There are 5 ways to turn a row about zero (a turn may also mirror it). The second row of each pair is the first, turned, with some noise. The first 25 pairs use one turn. New pairs use 2 turns, one after the other, and a turn may come again.
Known pairs, each followed by its turns in order:
[61 18 -7 22]
[ 34   0 -58 -15] | J_991

[ 2 17  2 15]
[ 13 -16  -2 -10] | J_517

[ 28   1 -61  -6]
[-27  -2 -60 -16] | J_517

[ 18  23  -7 -28]
[ 0 21 25 21] | J_37

[-38   4 -14 -32]
[ 32  29   1 -23] | J_909

[  5 -30  -8 -13]
[ -3  17 -27  16] | J_37

[ -4  -6  24 -47]
[41 37  3 10] | J_37

[-29  34  -5  28]
[ 21  39  22 -15] | J_991

[-30  16   2 -12]
[ 24   0   7 -27] | J_909

[-35  10 -17 -20]
[ 3  0 40 22] | J_991

[  4  -5  52 -16]
[-24 -30   5 -36] | J_991

[-34  13  -4  11]
[ -8  -1   6 -39] | J_37

[-6 19 26  1]
[ 24  -6  19 -17] | J_37

[  6   7   5 -18]
[  6 -20   7  -2] | J_991

[ 11 -59  -7   6]
[  7  58 -13  -2] | J_517

[-12 -22   4   1]
[  4 -23  -6  -2] | J_156

[  3   2  13 -11]
[10 -4  4  8] | J_909

[-32  12 -16 -19]
[ 14  14 -38  -1] | J_156

[ 8  5 50  2]
[-19 -15  14  47] | J_156

[-46  -4 -28   7]
[  9  22 -23 -43] | J_909

[ 19 -10  19 -58]
[-58   4 -25  11] | J_156

[ -7 -24  29   2]
[16 24 23  9] | J_517

[10 -6  7  5]
[ -5 -12  -3   9] | J_909

[ 30  33 -45   0]
[ -3  50  14 -40] | J_156

[ 35  -1 -17  40]
[ 34  -2 -36 -15] | J_517

New pairs. What belongs after each?
[11  4 44 -2]
[-21  35  -1 -19] | J_156 J_991

[ -8 -45 -41  10]
[-14  40  44  -9] | J_517 J_37

[ 17 -20  35 -20]
[ 20  -9 -38   2] | J_37 J_517

[ 14 -20 -29 -20]
[24 32  6 16] | J_909 J_156

[-8 22  1  5]
[ 1 24  2  6] | J_517 J_517

[  2 -49 -15  17]
[-37 -40 -17  -4] | J_156 J_156

[ 19 -28   1   2]
[-15  10  -4 -27] | J_991 J_517

[-16 -35  -9   0]
[-23  15  22 -21] | J_909 J_909

[ 21   5  20 -43]
[-19 -43  -2 -15] | J_991 J_156

[-28  16 -33 -14]
[24 -1 40  4] | J_909 J_909

[-12   2  -8 -46]
[  7   0  32 -31] | J_517 J_517

[  2  -9  -7 -22]
[-24   4   3  -9] | J_156 J_517

[-61 -51  61  -4]
[ 60 -55 -32  55] | J_37 J_991

[ -2 -18  14  61]
[ 42 -29 -30  29] | J_156 J_37

[ 3 -5 36 -4]
[  7 -12 -34   1] | J_37 J_991

[  8 -45  16 -21]
[ 33 -35 -25  -9] | J_991 J_156

[ -4 -17   9  20]
[-8 28 -9 11] | J_37 J_909

[  5  10 -15 -44]
[ 30 -33  10  22] | J_909 J_517

[ 50  20   2 -17]
[ 18 -20  40  23] | J_37 J_156

[-15  53 -23  -1]
[ 36 -21 -18  41] | J_991 J_517

[  7  61   7 -12]
[-62   1  21   2] | J_991 J_156

[ -3   8  16 -35]
[ 27  -7 -11 -24] | J_37 J_991

[ -5  47 -10  -5]
[ 13  21 -40  16] | J_517 J_909

[-61  39 -15   6]
[28 31 49 36] | J_909 J_909

[ -9  -8 -21   6]
[ 12   4 -18  -4] | J_37 J_156

[-24 -61 -16   9]
[55 31  2 34] | J_909 J_991

[ -4 -18 -40  11]
[  1  29 -35 -16] | J_517 J_156

[ 20 -61   9  -1]
[ 58  16   5 -21] | J_517 J_991

[-41   3  16 -20]
[-32  38  -8   5] | J_37 J_156

[37  0 -5  6]
[ 38 -14   2  -3] | J_156 J_909

[-15 -23  -1  61]
[ 22  -6 -44 -48] | J_909 J_156

[ 16  56 -13 -12]
[59  7 -1 -9] | J_909 J_37

[ 37 -14 -36  19]
[-49  14   6 -23] | J_991 J_909

[-31   9  -3  -5]
[ 27  16  -7 -16] | J_517 J_37

[  8 -18 -11   7]
[-15 -18   6   5] | J_156 J_991

[ 4 28 41 -9]
[  4  47   2 -21] | J_156 J_991

[25 36 -4  1]
[-20  12  21  30] | J_991 J_909

[-1 57  8  2]
[58 -3 -7  2] | J_37 J_37

[-18  57  53  58]
[-59 -72 -19   0] | J_37 J_991

[-53   1  49  24]
[36  1 25 58] | J_517 J_517

[  0 -20  27  -6]
[-20  19  21  -7] | J_991 J_517

[-14  -7 -12  24]
[  4   8 -26 -17] | J_909 J_156

[ -9 -53  24  34]
[ 31  21  -5 -58] | J_991 J_909

[ 5  3 40 -7]
[ 25   8  11 -32] | J_156 J_517

[-23 -35 -26  23]
[ -7  32  20 -36] | J_909 J_909

[-12  -8   5 -42]
[ 14 -10  34 -22] | J_517 J_517

[33 11  7  2]
[33 15  4 -5] | J_37 J_517

[28 -4 13 25]
[ -3 -20   6  30] | J_156 J_156

[ 1 -8 -1 25]
[-18 -11  10   7] | J_156 J_156

[ 15 -36 -35   7]
[-45 -22  -3 -19] | J_991 J_37

[ 11  14  -6 -26]
[-13  26   3  11] | J_517 J_991

[-15 -12  10  25]
[-21  14 -16 -12] | J_909 J_517

[-13  43   0   6]
[44 10  1 -4] | J_37 J_37

[ -8 -26  26 -16]
[  2   5  32 -22] | J_909 J_156

[-7 -3 36 -7]
[-10 -17  26 -19] | J_909 J_156

[-29 -17  11 -13]
[ 32 -18   1  12] | J_37 J_991

